The rows of a group lie close to one hidden flat surface of 11 dimensions, which may be shifted away from zero. Surfaces can cross.
In the rows, 128 means zero.
Known rows, each followed by its group:
[140 100 155 121 128 106 188 132 136 121 132 120 152 126 104 145 141]  (3)
[175 124 117 138 136 139 105 101  86 100 114 106 163 161 108 122 164]  (4)
[141 159 117  99 179  98 129 132  71 124 153 137 144 134 168 177 172]  (2)
[ 92  93 124 136 130  95 112  72 168  99 160 114 160 159 108 140 125]  (1)
[ 96 146 102 110 172 170 138 146 115 122 124 141 122  83  87 115 223]  (3)
[118 119 120 132 120 131 109 107 130 127  93 121 119 150 119 121 114]  (0)
[164 107 126 115  78  85 153 151 162 163 101 144 115 121 134 147  88]  (4)
[170 140  85 135 138 132 141 133 116 114 121 110 131  67 132  55 100]  (0)
[ 70 132 106  92 125 188 133 123 114 117 171 102  83 120 152 123 152]  (0)
[ 97  74  80 177 127 141 118 144 123 135 113 127 111 117 160 142 214]  (1)
[152 116 113 127  58  97  97 196 123  75  79 155 146 102  95 128 139]  (5)
[239 112 134 145 156 130 118 153 114 251 128 174 119  86  94  89 101]  (3)
[ 84 100 108 143 170 137 147 152 115 131 111  94 146 127 160 120 141]  (4)
[165 117 122 128 131 132 126 130 118 151  92 144 125 127  90 137 135]  (1)
[123 146 161 122  98  87 156 134 138  81 127 141 178 160 141 205 237]  (0)
[ 92 106 122  65 143  96 195 109 142 162  91  83 154 130 191 142  39]  (3)
[148 136 109 141 103 141 135 156 137 101 103 110 149 124 140 140 134]  (4)
[152 109 120 140  61 146  98  43 119  93 163  90 115 146 150  63 120]  (1)
[129 128 122 148 164 135 153 147 149 168 132 137 114  93 124 112 125]  (5)
[128 176 177  74 114 158 106 112  73 113  75 100 109 208 125 115  69]  (5)
[135 105 122 122 130 118 169 118 186 186 187 150  93  93  98 132 150]  (4)
[155 186 130 102 108  57 100 117  58  46 160 105 166 150 232 125  95]  (2)
[104 147  65  63 131 133 140 139 155 136  86 120 109  85 108 106 113]  (0)
[113 165 132 144 180 148 101 176 188 146  89 150 156 137  63 172  70]  (0)
[ 91 163 168 120 119 151 105  97 100 110 120 149 124 141 172 154  70]  (2)
[154 135 169  98 105 121 142 118  90 143 163 119 114 159 163 139 116]  (0)
[ 81 167 113 116 175 171  88 172 126 132 143 127  81 130  85 114 150]  (2)
[179 110  99 124  77  89  98 128 143 149 103 166 101 133  91 154 152]  (4)
[132 165 178 105 160 152 119  85 124 168 153 144 125 150 116 132  68]  (2)
[144 120 123 145 124 105  89 118 134  68 180 108 167 161  61 103 212]  (3)
[178 139 108  95  96 135 143 139 158 123 178 146 109  87  66 131 139]  (4)
[170  70  90 163 106 107  91 113  65 108 138 145 127 109 152 120 160]  (1)
[148 107 140 124 132 107 168 138 134 147 100 108 167 133 111 105 179]  (1)
[115 164 135 112 160 135 128 184 141 149 136  93  88 140 130  86  29]  (5)
[ 89 126 183 136  88 122 165 111 136  94 144 125 147 149 175 159 142]  (3)
[ 99 116  64 109 143 182 116 125 210 145 135  90 129 116  61  96 110]  (3)
[132 123 115 136 127 111  88  94 137 166  58 137 116 164 116 120 123]  (5)
[ 73  97 104  70 127 159 126 118 117 110 137 106 138 130  92 122 188]  (1)
[144 162 166 149 101 144 136 125 132 103 120 121 161 114 162  98  53]  (2)
[ 83 113 117 125  95 132 136 194 137  74 152 131 107  95 127 143 113]  (5)
[154 112  91 187  87 109 114 137 165  81 106  98 170 133 160 119  99]  (4)
[153 111 110 128 129 161  73 155  93 180  81 174 117 118 112 155  81]  (2)
[143 123 103 133 110 164 126 122 114  86 118 133 134 101 113 140 127]  (1)
[127 183 208 143 183 164 177 123 159 138 135  96 169 141  97  79  97]  (0)
[125 105 130  97 171  97 139  70 118 171 175 117 127 131 145 116  83]  (3)
[ 96 168 179 123 117 165 154 131 154  94 180 105 145 129 135 116 114]  (3)
[147 189 174 131 126 130 120 142 119 109 112 125 146 141 141 102  66]  (2)
[147  83 142 193 122 136 142 103 141 136 100 106 146 156 124 109 125]  (0)
[146 181  95  77 212 146 137 145 115 150 199 112 165 122 133 173 156]  (2)
[192  43 114  94  66 109 134  65 119 152 145  71 156 145 102  40 149]  (1)
[112 116  67 139 128 131  59  52 171 101 215 125  98 125  94 113 114]  (0)
[ 99  60  73 133 120  99 123 103 156 116 134 106 131 133 170 178  22]  (3)
[146 145  76 149 127 180  93 186 140 107 108 102 145 128 121 129 113]  (4)
[104 160 148  69 102 168 125 108 115 121  89 118 109 156 121 137  93]  (1)
[ 96 162 114 141 189 174 108 148 145 140 124 151 105 124  74 149 180]  (1)
[113 129 130  92 143  89 130 106  60 118 218 119  96 112 197 105 133]  (2)
[111 131 140 126 120 172 137 122 122  99 165 146 127  95 102 135 164]  (5)
[ 83  65  78 175 173 158 162 170 156 175 152 123 110  88 167 163 136]  (4)
[164  84 116 204 125  96 123  78 141 113 174 133 146 116 141 125 141]  (1)
[102  86 125 142 135 127 177 140 135 134 117 111 103 134 132 142 149]  (5)
[127  99 105 153 114 146 118 205 118 153 105 142 153 104 184 164 146]  (3)
[112 127 149  90  96  76 107 139  95 110  88 160 109 140 103 125 168]  (5)
[ 87 163 182  71 119  93 159 165 121 119 133 124 103 129 133 100  88]  (5)
[123  91 122 115 117 124 129 146 105 123 160 105 154 120 170 119  82]  (1)
[130 182 132  71 100 171 101 136  74  91 119 147 106 147 132 180 130]  (4)
[202 163 133 170 141 138  94 102 127 143 122 149 157 103 119  85  94]  (5)
[172 100 105 118 138 116 124 101 103  84 180 109 155 107  72  89 135]  (4)
[152 126 135 110 137 103 124 145 109 121 128 120 150 142  97 120 132]  (3)
[159 164 146 102  70  52 142  68 184  84 157 113 176 152 146 137  86]  (0)
[169 133 141 151  73 137 131 157  91  12 142  99 156 128 116 111 121]  (5)
[150  57 151 160  49 157 177  89 161 111 151 142 158 105 138 182  99]  (5)
[149 144 123 145 127 143 122 128 114 110 135 119 138 134 152 138 130]  (4)
[124 135 148 118 137 146 142  92 174 157 179 101 150 125 121  84 118]  (3)
[ 89 165 130 115 154 134 152 129 158 114 102 127 142 105 131 134  96]  (0)
[153 140 136 159 150 169  97 143  96 123 124 113 124 142 113  81 114]  (0)
[113 153 154 145 141 114 170 176 143 124  93 114 124 138 144 133 133]  (2)
[114 112 139 132  98 171 124  80 141 125  87 142 159 113 106 117 154]  (2)
[ 93 133 164  96 139 142 150 124  84 150 128 143 100 110 150 118 144]  (2)

New rows, each followed by its group:
[154 119 144 135 138 107 163 159 128 100 177 100 173 120 136 128  93]  (3)
[ 99 182 173 120 162 143 148  91 101 102 112 110 132 124 145  77  95]  (0)
[172 144 135 125 105 105 196 188 153 140 104 138 145  80 131 125 173]  (4)
[ 92 182 113  96 168 131 104 129 115  98 190 104 118 148 160 148 119]  (2)
[111 123  85 111 143 127 102  83  97  90 219 115 140 106 169 129 171]  (2)
[179 107  60 143 128  48  87  98 177 112 168  78 148 180  96 101 162]  (2)
[105 137 131 112 111 118  91 119 113  88 114 125 135 156 116 134 141]  (3)
[ 98 147 169 103 115 103 128 100 110 134 112 168 116 121 146 129 140]  (5)
[144 138 152 171 166 190 153  71  69  94 168 104 121 137 155 129 140]  (5)
[105 185 165  98 144 160 118  79 137 123 170 125 115 127 101  80 121]  (3)
[145 129 132 188 130  61  94  95 107  82 145 143 119 150 149 126 153]  (2)
[146 135 101 110 102 142 101 150 138 123 124 113 122 137 120 120 110]  (0)
[142 122 150 100 115 137 161 135  94 167  70 126 112 139 140 116 170]  (1)
[102 178 169  77  89 129 165 136 189 140  72 152 175  87 109 101 163]  (5)
[103 183 154  95 135 172 107  96  93 128 141 138  97 171 150 163 155]  (4)
[108 213 174 109 158  85  98 106 103 132 154 196 118  77 145  80 147]  (5)
[137 126 140 171  94 109 124  89 161 110 120 106 143 159 165 108  96]  (1)
[110 147 134  77 151  99 140  83 110 136 107 107 158 138 142  89 152]  (3)
[ 48 171 129 107 114 144 106 111 206 159  88 124 115 138 166 124  47]  (5)
[125 146 126 130 102 118  98 166 127  85 116 124 121 128 121 108  89]  (5)
[113 149 157 111  95 155 170 144 171 127 122 133 152  90 140 128  93]  (5)
[103 140 116  91 143 191 166 215 148 176  78 118 143 101 112 125 178]  (3)
[108 138 141 134 119 121  97 108  94 141 111 204 110  93 176 169 123]  (5)
[134 107 109 139 118 107 116 130 133 122 131 115 158 132 163 128 104]  (3)
[131 162 121  73 107 135  95 126 109 105 134 139 104 142  88 132 143]  (4)
[150 148 138 121 117 160  93 128 162 140 108  86 132 177  87  77  47]  (0)
[200 143 151 120  94 106 157  90 153 122 170 126 143 121  97 108 135]  (4)
[ 94 130 128  90 151 141 118 143 128 174 151 103 156 146 153 107 170]  (3)
[158 128  78 117  77 120 103 154 143  99 100 110 142 131 126 130 131]  (0)
[152 103 110 197 117 120  98 128 173 132  71 144 137 149  93 147 125]  (2)
[135 124 201 121 144  95 206  93  87 154 157 149 131 104 189 146 113]  (3)
[146 129 137 165 123 127 139 110 132 126 145 139 145  95 160 114 125]  (3)
[125  68  79 128 133 105 100 115 129 155 122 131 125 137 136 159 104]  (3)
[105 136 156 126 107 172 165  72 192 132 134 108 181 138 160 160  58]  (2)
[157 211 183 102 198 141 113 112 104 156 124 150 147 161  83 140 122]  (2)
[108 153 147 123 132 130 140 105 145 115 120 119 152 152 154 158 117]  (2)
[106 117 153 183 148 125 124 162 112 147  84 174  70 122 114 133 144]  (2)
[136 143 100 101 151 168 101 148 133 154 148 120 100 117  87 101 103]  (0)
[123 130 110 137 119  98  78 162  90  75 130 150 102 118  98 108 166]  (5)
[105 126 146  94 107 157 144 113 160 149 122 147 132 111  91 134 157]  (5)
[153 142 139 154 159 142 135 182  80 129 181 154 134  72 184 143  81]  (3)
[138 157 147 165 116 119 159 125 167 107 145 121 159  90 172  94  80]  (5)
[ 95 115 150 142 146 137 175  97 141 143 176 147 113  88 147 137 147]  (5)
[111 142 135 100 131 109 184 118 120  50  97 115 144 116 101 138 124]  (3)
[138 154 125 101 154 202 135 140 135 152 120  88 141 163  94 126 148]  (4)
[127 156 136 114  94 113 132 145 132 133 103 151 103 130 155 158 146]  (4)
[ 71  68 148 196 165 146 124  82 119 153 103 152 103 156 141 177 122]  (0)
[148  87  97 150 103 119 108 158 139 142 109 149 130 144 129 199 141]  (0)
[151 123 162 164  90  93 116  95 119  89 134 141 158 145 130 121 181]  (3)
[179 104 116 144 120 104 133 148 142  88 119 122 146 129  53 131 121]  (3)
[ 87 122 106 163 155 127 163 193 146 119 140 121  99 112 164 160 146]  (2)
[108 121 107 148 147 117  86 117 128 143 150 163  92 106 115 121 135]  (5)
[ 67  66 118 101  95 161 200  86 178 160  90 107 163 125 157 182 174]  (2)
[176 119 128 129 144  84 130 141  88  88 138 136 137 119 101 143  69]  (3)
[ 52  94 105  78 161 154 177 137 131 160 114 130  97 112 137 191  96]  (3)
[101 127 123  75 144 200 141  92 104 133 150 140  92 108  85 146 148]  (1)
[117 138 108 126 162 153  90 124 101 129 137 150 116 121  96 129 182]  (2)
[117 204 121 122 185 153 104 137  94  79 184 125 145 113 137 131 166]  (2)
[ 79 102 132  93 119 106 136  91 154  81 126 117 175 151 105 172 110]  (1)
[140 141 174 136 102 163 169 149 138 129 112 115 145  82 121  44 107]  (2)
[121 118 144 118 133 137 128  97 115 158 122 148 132 132 134 149 126]  (2)
[100  88  99 138 165 159 148 103 132 156 145 152 138 107 134 197 190]  (2)
[ 86 125 126 138 139 186 127 135 132 140 160 155  90  98 133 160 127]  (3)
[131 173 139 125 135 154 144 107 141 121 132 126 140  93 130  84 119]  (3)
[156  84 165 114 154  74 161  87 100 144 170 140 123 147  88 147 133]  (3)
[135 114 123 147 104 136 167  86 198 117 130  93 193 131 137 133 119]  (2)
[108 126 127 180 121 127 155  81 177  99 151  97 154 141 159 118 191]  (4)
[135 178 131 168 170 124  72 162 125 114 100 153 106 159  88 141 133]  (2)
[124  99 107  87 175 130 156 123  59 180 194 155 124  88 211 208 124]  (2)
[166 118 152  94 113 115 130  77 106 120 146 125 146 139 106 113  74]  (1)
[ 99 126 112 167 173  92 119 198  95 127 165 142  46 126 168 146 123]  (2)
[ 88 136 177 144 116 131 186  75 160 102 142 115 157 130 184 143 117]  (2)
[ 99  91 103 154 117 126 143  99 174  66 146 117 177 117 113 162 131]  (1)
[132 171 153  91 175 161 149 147 108 157 178 129 116 111 103 116 139]  (0)
